The first 5 rows are patterns. Each new row is the sum of 2 different patterns, raised or lowered, with some noise. Before adding, each is slid sideways (what falls off one end comes back at the other) and multiplied by a number that may be negative. Names go in the order of the patterns.
(in the rows, 128 means zero)
Known rows, each followed by the names of its patterns:
[113 132  96 131 142  98 119 127  94 100 150 132 119 121 110 104 112 144
 122 161 134 117 144 164 152 127 156 161 132 150 102 159 112 108]
vitir
[133 141 145 135 129 145 137 138 112 111 142 153 149 150 163 124  99 164
 158 124 109 155 162 134  93 120 124 149 149 107 122 161  97 157]
Dezo
[142 125 139 124 138  95 163 107  99 138 115 126 116 145 142  98 115 118
 131 111  94 108 110 109  94 139 156 161 153 109 106 106 125 121]
donun
[ 95 104 144 104  98 157 153 130 137 152 104 104 102 153 143 161 159 122
 100 105 137 145 162 135 157 117 146 124 125 114 137 111 134 134]
Tob
[158 113 106 163 152  98 141 160 161 141 125 150 146 147 152  97 142 120
 155 145 144 143 131  96 118 148 149 134 128 122 144 131 161 132]
vev

New rows. What belongs after each?
[110 114 141 125  91 114 160 139 118 116 117 123 100 105 120 135 153 126
  80  94 146 102 160 122 147 120 133 114 125 112 128  90 106 129]
Dezo Tob
[166 147 137 140 144 107 120 153 147 159 128 146 163 151 164 161 161 125
 142 172 160 137 164 154 163 156 145 165 166 164 151 125 137 134]
vitir vev
[137 158 153 156  96 164  87 105 151 109  99 104 146 118  81 121 105 159
  91 124 138 136 116 139 137 140 185 159 122 150 145 112 124 151]
vitir donun
[102  56  68 110  59  80  68  81  92  75  73  80  75  99  66  75  75  86
  84  85  97  94  70  90  86  76  72  97  91  85  49  75  66  98]
Dezo vev
[130 161 126 123 147 123 112 115 144 137 148 135 124 137 173 147 141 144
 150 134 145 123 171 135 119 121 139 122 144 141 121 120 137 107]
vitir vev
[ 98 148  83 106 132 120 115 138 127  93 105 117 101 111 132 132 102 120
  94  96  98 108  89  81  95  94  92 103  66 122  75 129 132 107]
vitir Dezo
[161 100 142 156 164 151 119 148 168 102 179 146 181 152 168 166 179 161
 181 134 127 184 182 173 192 204 137 121 194 187 160 148 189 177]
vitir Dezo
[134 113 161 126 145 109 117 136 130 137 155 149 137 129 138 141 153 119
 120  99 120 122 153 159 112 122 149 127 108 113 120 150 105 132]
donun vev
[134 108 152 133 118 138 111 121 130 123 145 133 126 112 131 162 139 161
 144 147 131 132 120 113 159 163 148 144 119 137 122 111 124 123]
vitir donun
[ 89  85 121 127  90 141 133  93  85 116  73 122 114 106 140  78  94  71
  97 127 108 119  94  98  67  74  68 104  77  83 122 145 131 147]
donun Tob
[111 126 157 132 140 112 127 147 149  95 142 123 137 101 121 139 143 121
 118 130 151 153 129  91 116 106 114 139 159 105 104 115 139 116]
Dezo vev
[131 120  81  93 169 144 135 116 133 120 122 112 124 109 184  89 159 143
 112 136 126 143 135 126 149 132 137 129 152 155 150 131 148 147]
donun vev
[ 58  64  92  86  88  52  67  94  89  65  60  74 129  86  99  63  70  93
  85  74 128  81  77  72  78  88  94  73  85  65  97  81  95  92]
Dezo vev
[154 164 111 132 115 145 141 165 138 166 137 151 136 191 118 132 172 116
 129 135 156 143 133 148 153 134 122  96 109 133 145 129 150 161]
donun Tob
[126 135 112 113 107 113  98 130 131 113  95 116 141  99  99 116 156 137
 116 105 105 138 121  88 138  97 113 100 117 131 137 123 110 108]
Dezo donun
[132 148 152  85 119 115 141 157 127 127 130 125  76 100 128 112  77  93
 116  85 115 114 110 134  86 131 137 139 142 163 110  99 150 133]
vitir vev
[160 141 142 107 136 170 153 108 137 150 155 161 133 179 159 148 170 137
 168 131 180 176 155 167 122 133 120 142 147 147 117 136 161 119]
vitir vev
[162 160 136 157 177 171 136 138 160 180 161 145 127 188 114 152 139 157
 138 152 155 138 146 151 113 117 169 165 154 155 159 129 116 178]
vitir Dezo
[ 75 117  84  62 128 100 101  88 137  95  53  59 147 108 110 107  87  77
  64  97 104 115 131 118  99 100  86  87  77 108 110 116  93  55]
Tob vev
[143 142 154 116 138 134 167 165 112 131 156 128 147 123 138 141 133 120
 159 169 172 151 121 136 142 153 150 172 138 134 161 167 117 157]
Dezo donun
[ 89 107 103  88 105 139 122 111 123  86  69  73 106 113 149 127 100 126
 130 130  99 134 130 132 105 100 152  87  98  96 119  69 102 138]
vitir donun
[107 108 151 135 123 130 145  91 118 127 177 163 153 149 115 105 108 151
 148 171 137 167 103 172 116 114 127 136 115 133 149 111  94 142]
donun Tob
[ 88 139 132  93  77  92 115  85  89  83 100 114 122  84 109 114  80 139
 119  96 127 124  79  93 105  99  74 108 125 133  95 102  97  77]
Dezo Tob
[157 156 162 116 123 103 114 138 149 110 142 138 150 108 154 121 113 145
 128 111 124 137 151 111 127 127 132 100  97 123 124 116  99 134]
donun vev
[158 144  96 125 126 136 146 145 112 108 109  97 118 168 151 129 127 159
 109 135 108 172 124 132 183 142  76 120 160 169 164 128 167 134]
Tob vev
[187 175 142 144 180 164 149 121 142 150 173 169 122 144 160 116 172 142
 140 150 152 135 146 152 145 142 119 164 176 170 163 187 140 115]
vitir Dezo
[ 67 101 125  93  87  82  95  84  88  98  95  78  88  83 117 115  80  87
 126  77  60  57  74 103  89  93  83  81 105  85  92  79  77  99]
donun vev
[163 127 127  98 135 104 157 138 127 132 168 128 140 120 132 169 150 121
 151 153 135 116 145 120 114 153 154 161 139 135 107 108 143 163]
Tob vev
[117 110 113  95  97  89 124  97 146 132  90 115 156 126 100 119 133 120
 121  88 128  92 116  98 124  80 110 118  87 108 130  96  86 121]
vitir vev
[122 114 103 135 149 138 128 122 104 119 149 155 140 136 133 111 135  99
 149 110 121 123 138 106 138 132 110 143 140 102 127 155 113 110]
vitir Tob
[104  93  91  78  96 117 123 112 115 115  98  77 122 114 110  73 124 130
  97  85  95 101 105 105  98 101 124  78 123 117 115 117 111 114]
Dezo donun
